The first 6 rows are patterns. Each new row is the sum of 2 different patterns, raised or lowered, with some noise. Before adding, each is slid sideways (what falls off one end comes back at the other) and multiplied by a number that may be negative. Names go in the order of the patterns.
Known rows, each followed by the names of its patterns:
[ 19.8 -22.2  -8.1   2.5   0.8  -1.3 -18.9   8.4  11.1   9.3  -0.2  -5.9
 -19.8   7.4 -24.0  -4.5   1.3   6.2  -5.9  -9.1   0.8  -4.5   7.1 -22.4
 -16.4  13.4  14.1  19.5   7.2]  K_423
[ 40.3  -1.9  -8.8 -13.4  16.9  12.2   4.3  -8.5  14.5  14.0 -10.5  -2.8
   0.5 -17.1  10.8 -19.5  -2.7   4.1  -2.0  -6.3   6.0  12.0  32.4  -4.6
   0.9  18.4   7.3  -7.1 -12.2]  K_93
[  9.3 -11.7 -20.7  13.9   1.7  -8.9 -10.5 -26.2 -14.0  -7.0 -11.8   2.5
  18.3   3.5 -29.1  14.1  -4.2 -17.8   6.5  -2.3  18.6  -3.9  -8.5  21.3
   0.3 -10.3  -4.4  -8.9 -24.4]  K_323
[  1.9  30.4  34.2   0.2  16.2 -17.1   5.1  -1.8  -9.4  -8.5   6.4 -12.9
  11.2   6.8  11.3  14.2  11.4  -1.5  20.5  -7.9  14.6  28.0  13.6  -5.6
   7.2   4.3   1.9  -3.7   7.4]  K_231
[ -7.4   2.5   2.0 -24.7  12.5  12.1   2.3  35.4   2.8  -8.1  -7.4   0.7
   8.9  -3.3  -6.8  18.5  12.3  10.4  -2.4  13.0  13.9  10.2   6.5  -8.4
  33.4  24.9 -17.1  22.5  13.0]  K_557
[ -6.1  -3.1   5.1 -18.1   2.8   1.9 -17.6  -7.4   9.9   3.6  -3.5 -13.3
  -2.7  33.5   1.1   0.6  15.7 -10.6  -0.5   1.3 -18.9  25.7  -2.5  -7.8
   5.3  22.4   9.7 -10.7  24.2]  K_598

New rows, each followed by the names of its patterns:
[ -2.2  -9.0 -11.5  -6.3 -20.5  34.5 -11.6 -24.3  -0.4   0.3  -5.4  -0.3
 -14.0  25.2  -7.5  -6.8 -23.5 -13.8   9.8 -21.5  37.5  -7.1   1.8  15.3
  -3.2  -2.5  15.5 -21.8 -10.2]  K_231 K_598
[-24.7 -37.4   4.6 -13.8   8.8   5.9 -19.1   4.7   8.2 -11.6  -9.2 -17.5
   0.7 -27.3  -8.5  -9.1  -5.4  -4.7   0.3 -14.7  -9.7  -6.9  -5.8 -10.1
  -3.2   5.6   1.2 -32.0  -4.9]  K_231 K_598
[ 20.0   2.3   4.3  22.8 -15.0  11.9  35.6  18.0  -2.4   1.3   5.8  28.0
   1.8  11.7  15.8  23.6  34.1   4.8   6.2   5.6   6.8  -3.0  -0.7  12.1
  15.7 -13.8  29.2   5.3  11.6]  K_231 K_598
[ 20.6  -1.3  29.7  10.1  -3.5   5.7  -2.0  15.5  16.0  11.8 -12.4  23.0
  16.8 -13.0 -16.8 -14.8  -6.4   0.4  42.3   6.2   6.9 -13.6   3.3  13.8
 -15.8 -17.6  -5.4  -9.8  11.4]  K_423 K_231
[ -0.4 -35.6 -19.6  10.8   9.6 -19.7 -18.9  -6.5 -19.9 -16.6 -38.1 -21.5
  -4.7 -22.1 -26.9 -12.8  -3.3  27.1 -42.0 -29.3  22.0 -22.5 -27.1 -14.4
  24.4 -12.1   3.5 -32.4  -3.5]  K_93 K_557
[  4.5   7.9  -5.1  10.0 -10.9   8.3  -2.4  -5.2  10.4  -2.1 -23.0   0.5
 -14.6 -17.8  -4.8   1.4  13.4  -9.8   7.6  -8.7  22.7  -9.3 -16.0   6.7
   9.2   6.6  -7.6   6.0  20.4]  K_93 K_323
[ 15.6 -13.1 -15.6   0.1 -25.2 -11.7  -9.2  -2.1  -3.3  34.1  13.3  -4.4
  17.9 -39.8  -9.9  -8.5 -14.0  -2.4   3.2 -20.2   6.9  -9.2 -15.6  -1.8
  18.6 -25.8  10.4  -7.8  -3.7]  K_323 K_231
[ 19.1   8.4  -6.1   6.2 -25.5 -26.5   2.3 -10.9 -18.5  -8.2   3.1  -1.9
  -5.3 -21.2 -17.2 -22.7  -6.3 -19.2   4.6  -1.3 -18.9   0.4 -13.4 -15.6
  -3.0  -1.7  -7.2 -18.6  -0.9]  K_423 K_323
[ -8.4   4.2 -10.3  -7.2  12.3 -10.5  -1.6  25.4  -7.5   7.7 -14.0  26.2
 -15.8 -10.6 -11.5   6.1   7.4 -11.3   4.7  19.3  -7.6 -29.4 -27.9 -13.3
 -41.2  21.6 -17.5 -13.5  -4.8]  K_423 K_93
[ 31.1  17.6  31.5  41.5 -14.6  32.4  35.8  26.7  10.5  26.0  28.0  31.5
   7.6  16.4  59.5  30.5  28.2  52.8  12.0  42.6  31.2  11.1  48.3  31.2
  18.3  23.0  20.0  38.5  20.1]  K_93 K_598
[ -5.0 -28.7 -24.4  -3.4 -13.2  -7.4 -39.9 -27.1  22.8   0.9   5.2   4.5
  -3.6 -29.9 -17.9 -21.9   6.8 -14.8 -33.5  -2.0  12.6   1.9 -19.3   0.2
 -31.8  -7.2 -28.5 -28.0  -7.2]  K_423 K_598
[-16.8   3.8  19.6 -25.1 -20.5 -17.0 -23.1   4.8  -8.9 -17.2  15.5  -6.5
 -14.5  -9.8   5.2  24.8 -12.7  -4.5   1.0  15.5  -1.1 -30.2  11.8 -25.9
 -21.5 -36.9  23.3   8.5  -6.9]  K_423 K_93
[-51.6 -37.1 -12.2 -27.6  -6.7 -16.3  -8.7  -5.4  -8.3 -31.2  15.0 -12.1
 -38.2 -14.7 -22.3 -35.9 -17.1 -37.3 -31.2 -24.0 -36.4 -31.3  10.2 -24.0
 -29.4 -26.9 -16.2 -20.1 -24.4]  K_231 K_557
[ 17.0 -11.6  -7.9  25.1 -14.6  -5.9  23.7 -19.9  21.8  16.4  -1.3 -15.4
 -16.2  -9.2 -31.1  27.9 -12.9  -3.7  29.7 -11.9  -3.6  -2.2   7.2  -6.0
 -25.1  -0.6  17.9   4.4 -29.0]  K_323 K_598
[-26.8  -7.4   9.7 -36.0  -5.4 -10.6 -18.9   4.5   6.1  -8.1  -3.2 -12.9
 -22.6 -17.2  14.3 -41.6 -28.3   5.7 -24.8   3.7 -28.9  -4.4   4.1 -23.2
 -14.6   7.6 -13.1  -7.3   3.7]  K_323 K_231
[37.7 31.3  0.2 32.5  0.5 16.2  2.0  6.9  8.3 18.4 -0.9  7.5 36.0 33.2
  3.3 32.1 14.2 15.9  0.4 18.2  7.9 25.8 10.4 12.6 35.6  8.7 -4.5  5.0
  7.1]  K_231 K_557
[  7.4  30.4  20.1   3.0  19.5   5.8   4.6  20.1   1.2  17.6  32.0  -1.0
  22.2   0.2  10.7  13.1   3.0 -20.8  27.3   7.3 -16.8  20.4  11.2 -11.7
   5.6 -27.6  -5.8   5.3  -3.1]  K_93 K_323
[  7.4   2.9 -14.5 -19.1  28.3 -18.0  -2.8  26.2   8.6  17.4  -1.2 -14.9
  13.3  10.2  -7.2   9.6  31.1  25.0 -12.9  -2.6   5.9  -5.8   5.5  17.4
  27.9   6.7  18.3  10.5  13.3]  K_323 K_598
[ -0.8  26.8   0.1  -2.1  17.6  -1.0   3.1  19.9 -22.9  22.7  15.6  11.5
   2.0   5.7  15.9  11.1  -2.8  -6.3  16.3  21.2 -11.6 -12.4 -13.5  -2.3
  -1.9   0.2  -5.1  17.8  -8.9]  K_423 K_557
[  4.5 -23.0   5.6  22.7   2.0   9.6  12.0  27.8 -15.2  16.7  19.8  10.6
  20.9  16.6 -10.5  33.6   4.7 -11.8  17.4  11.0 -14.3  32.4   7.5  25.3
  38.9   6.3   2.5   6.0   2.9]  K_93 K_557
[  8.9   6.6 -29.8 -30.0  43.2   1.9   0.3 -13.5  25.0 -10.2  -7.8 -13.0
   8.9   7.4 -30.8  -2.0   3.0 -15.8   4.4 -29.2 -24.4   4.4 -27.0 -15.5
   0.9  10.9  20.8 -17.3  -4.6]  K_423 K_93
[-27.8  14.3 -22.2 -31.2 -24.2 -13.7 -20.2 -15.9 -57.0   4.3 -15.5 -38.6
 -31.2  -7.4  -0.6 -58.5 -13.4 -15.5  11.1 -22.8 -41.7 -33.9 -26.2 -38.1
 -47.8   8.1 -10.0 -21.3  -2.7]  K_423 K_93
[-62.0  14.3   6.6   1.1 -24.1 -17.9   4.3  -9.0 -30.9 -29.9   0.6  -0.9
   8.6  -0.7   3.9  12.6  -7.2 -17.5  -1.3   4.4 -14.2 -15.1 -43.2  15.8
   5.2 -36.6 -26.6 -19.5  -4.7]  K_423 K_93
[  3.9  -7.6 -19.6 -17.2 -16.3  -9.4 -15.5 -18.9   3.1   9.7  -1.9 -24.7
 -41.5   8.7 -29.4 -26.8 -10.0  -6.3 -19.6  19.1 -15.2 -11.7   0.1 -29.7
 -13.2  12.1  -9.3   0.2   3.9]  K_231 K_557
[ -9.7 -21.8 -32.2 -30.6 -31.0 -32.5 -25.1 -19.6 -41.6 -27.3 -23.8 -20.3
 -30.1 -38.6 -29.3 -19.6 -29.5 -17.2 -24.3 -38.0 -37.3 -19.0  -8.6 -33.8
 -11.9 -12.8   1.0 -24.9 -14.7]  K_323 K_231
[ 16.3   9.6   7.9  -0.3   4.8  14.3  10.3  -4.6 -14.6  -8.0  16.5   3.7
   2.7  18.1  25.1  -6.9  36.0   9.1  -0.6  -5.0 -22.8  19.5   3.5  24.9
  16.4   3.0  29.3  16.5  -4.0]  K_557 K_598
[ -4.1  -5.1 -18.0 -26.8 -13.2   8.6  -6.1 -24.9 -11.5  -9.9  -3.7   2.1
 -20.0  19.3 -27.7 -22.8  -5.7   4.2  -5.9 -31.7  10.6  -8.2  -6.9  -7.4
 -28.0 -21.5  -5.9 -38.6 -20.3]  K_423 K_598
[ 18.3   2.1  -0.4  22.5   3.2 -15.7 -22.0 -11.1 -27.2   0.7  14.4  19.6
  35.5 -24.2   7.7  -9.4 -14.9  14.8  -3.7  13.1  13.1   2.8  31.1  -0.3
   2.0   9.4   1.8 -16.5   2.6]  K_323 K_557
[-26.9 -35.7   9.2 -17.3 -13.4 -16.8 -27.3 -22.3 -40.6 -25.6 -13.3 -43.0
  -3.3   8.7 -22.4  -6.7 -20.0 -31.5 -18.8 -16.7 -45.8 -24.1 -28.9  -9.4
   1.1  -7.4 -10.6  -8.3 -30.0]  K_323 K_231
[ 12.9  25.5  25.8   5.7  28.3  83.8   9.6  17.0 -19.4  32.3  20.7   6.5
  -6.1  31.0  12.5  11.7  15.4  22.6   7.9  33.1  -9.3  28.8   7.2  23.6
  32.6  29.5  16.7  50.0  10.4]  K_93 K_231
[  8.7  21.5  20.5  45.9  10.0  31.6  33.5   3.3  -6.5   8.8  24.8  12.7
  -6.6  27.9  43.0 -12.6  31.2  53.2  24.8  16.9  30.2   4.2  27.9  16.7
  17.8  56.9  36.9  28.8  49.0]  K_93 K_323
[  6.6 -16.2 -11.5 -11.4 -18.9  18.4 -35.9 -33.9  30.7 -14.7 -13.8   4.1
 -17.2  -7.2  22.3 -16.2  -5.8  15.6 -25.9 -19.8  22.3   9.0  -9.1   1.5
   5.2  23.2 -15.2 -13.7  10.4]  K_323 K_557
[ -8.1   8.2  15.0 -16.2 -19.7  21.9  22.9  10.0   3.7  18.5 -30.5   1.0
 -10.5  -0.2   1.6 -17.8   3.3  13.4  16.7  21.6  -8.3 -16.5  19.8 -15.6
  -8.2  -6.6  33.9  -5.7 -13.5]  K_423 K_93
